There are 5 ways to turn a row about zero (a turn may also mirror it). The second row of each pair is the first, turned, with some noise.
Some pairs, each with its turn after it:
[  9  -1 -23  14]
[ 11   3  22 -15]	(1)

[-20 -11  23  -7]
[-21 -20 -13   5]	(2)

[  6 -14   8 -19]
[  2 -21 -14   1]	(1)

[-12  22 -24 -17]
[ 20  21 -26   2]	(2)

[ 13  -4  23 -13]
[-28 -10  10   1]	(3)

[ 16 -16  19  18]
[-15  23 -22  -5]	(0)

[  0  18  -7 -10]
[  2 -14  14 -10]	(0)

[15 16 17  6]
[ 10 -14   7 -21]	(2)

[ 21  -8 -18  -6]
[16  9 17 16]	(2)

[  4   7 -16   0]
[13 -5  3 -9]	(0)

[-14 -19  22 -25]
[-11 -11  30 -21]	(3)

[ 16 -14  18   0]
[-24   6  11   7]	(3)

[ 11 -11   0 -24]
[ 14 -21 -13   2]	(1)

[  7 -12  -7  -1]
[-4 -9 -3 10]	(4)

[ -5  -8   8 -23]
[-6  7 21 13]	(0)

[-20  -2  -8 -11]
[ 17  -7   8 -13]	(3)

[ 11 -13 -10  25]
[ 1 26 -2 15]	(3)

[ 4 -1 15  1]
[-11  -8   0  10]	(1)

[ -6 -23   2  12]
[-21  -4 -18   4]	(4)

[ 21  10 -18 -23]
[ 25 -14  16  16]	(4)

[24 14 22 19]
[-21  13  32  -3]	(4)

[ -3  20 -22  11]
[ 18 -24  -5 -14]	(0)

[ 18   9  -8 -25]
[23 -5 15 18]	(4)

[ -5 -14  20 -13]
[ -9 -24  -4  11]	(2)

[-17 -20  -2 -25]
[  4 -10 -31 -17]	(1)

New pairs. What belongs after each?
[ 15   9  24 -19]
[-28 -22   1   0]	(3)

[-21  -7  -2   3]
[ -9   8  -9 -16]	(1)

[ 8 -1 -6  0]
[6 4 6 2]	(2)

[ 16 -13  -6  14]
[ 10  17 -16  -9]	(0)

[  6  15 -24  10]
[18 14 20 -5]	(1)

[ 8 23 11  1]
[ 5 13 21 -9]	(4)

[  7 -18   8  -3]
[-6 21 -1  6]	(0)

[  6  11 -12 -17]
[  7  -4  20 -11]	(0)

[ 8 17 15  9]
[  4  -9   6 -24]	(2)

[ 9 16  3 -5]
[ 9  4 16  0]	(4)

[-24  17 -12  11]
[  9 -30  -7   7]	(0)

[  1  15  21 -25]
[ 15 -27 -19  -5]	(2)

[-17 -17  24  17]
[-17   7 -22  22]	(0)

[ 20 -10   6   2]
[-12  -1   9  17]	(4)

[-21  16 -24  -2]
[  4  26 -23  -3]	(2)

[ 0 -8  3  6]
[ 1  7 -8  2]	(0)

[-22  22  22 -17]
[ -9 -25  -7 -34]	(3)

[-2 24  1  4]
[  7   4  -9 -21]	(2)

[-23   4  14  19]
[ -1  17  -9 -28]	(3)

[-14 -11 -19  -5]
[-6 16 -9 19]	(2)

[ 19 -15   7  -5]
[-15   0  15  16]	(3)

[ 11  -2   3 -23]
[ -8 -21  12   9]	(3)

[ 23 -21  -5   7]
[-9 15 13 26]	(3)

[-10  25  20  -4]
[  5 -15 -20 -22]	(2)

[-4  7  2  3]
[ 0 -1 -7 -4]	(3)

[ 11 -20  -7  12]
[-1 18 11 16]	(3)

[-22  25 -16   5]
[ 12 -35  -1   2]	(0)

[ -9 -23  -6  -2]
[ -6  -9 -21   8]	(4)

[18 23 19 22]
[-23  -6 -19 -27]	(0)

[-5 20 22  0]
[  1 -16 -11 -22]	(2)

[-17 -18  -9 -10]
[14  6  7 23]	(0)

[ 1 14 13 10]
[-16  -9  -8  -7]	(0)

[-23 -20  16  -9]
[ -3  19 -30   7]	(4)

[  0 -12   2 -22]
[  3 -12  -7  22]	(2)

[ 18 -22  23 -17]
[ -6 -37 -12  11]	(1)

[  8  -3  18 -19]
[-18  14  16  -1]	(0)

[14 23 19 18]
[-23  -9 -16 -22]	(0)

[  5 -16   9  11]
[-10  17   9   1]	(3)

[-20  -5  -6  12]
[-10  14  -3 -18]	(1)

[-11  -1  -8   6]
[ -2  10   0 -12]	(1)

[  4 -12 -24  18]
[-13 -30  -4  -3]	(4)

[-10 -14  -2 -12]
[  3   1 -17   9]	(4)

[ 18   5 -12 -24]
[ 28 -10   0   9]	(1)

[-23   9  -2  -3]
[ 15  -5  -5 -19]	(3)

[ 23  25  24 -21]
[ 9 -8 -5 44]	(1)

[  3  -4 -11  19]
[-14 -16   1  -7]	(4)

[ -7 -24 -13   1]
[19 12 -2 16]	(0)

[  6 -17  22  -1]
[-16  17  -5  18]	(4)

[-11 -16  12  11]
[-17   8 -17  -1]	(4)

[ -9  -1 -14  -9]
[ 14   5  -9 -11]	(1)

[-4 24  7 16]
[ -4   4 -28 -10]	(3)

[ 1 15 11 20]
[-13   8  15 -19]	(4)

[  3   2 -22 -18]
[19 -2 21 -4]	(0)

[ 18  12 -11   6]
[17  9 12 -9]	(2)

[  1   4  21 -11]
[  2 -22  -8  -5]	(2)

[ 23 -21  15  -7]
[-13   8   6  31]	(4)

[ 1 18 15 22]
[-13   9 -25  -7]	(3)

[  6 -12  -6   9]
[  9  10 -10   0]	(0)

[-21  -7   4  -5]
[  7   0  11 -19]	(3)

[-20  18  12  -9]
[ 16  20  -5 -16]	(4)

[ 25 -13  11 -20]
[ 1  7 10 35]	(4)

[-19 -18  -2  15]
[ 11  23   9 -12]	(3)

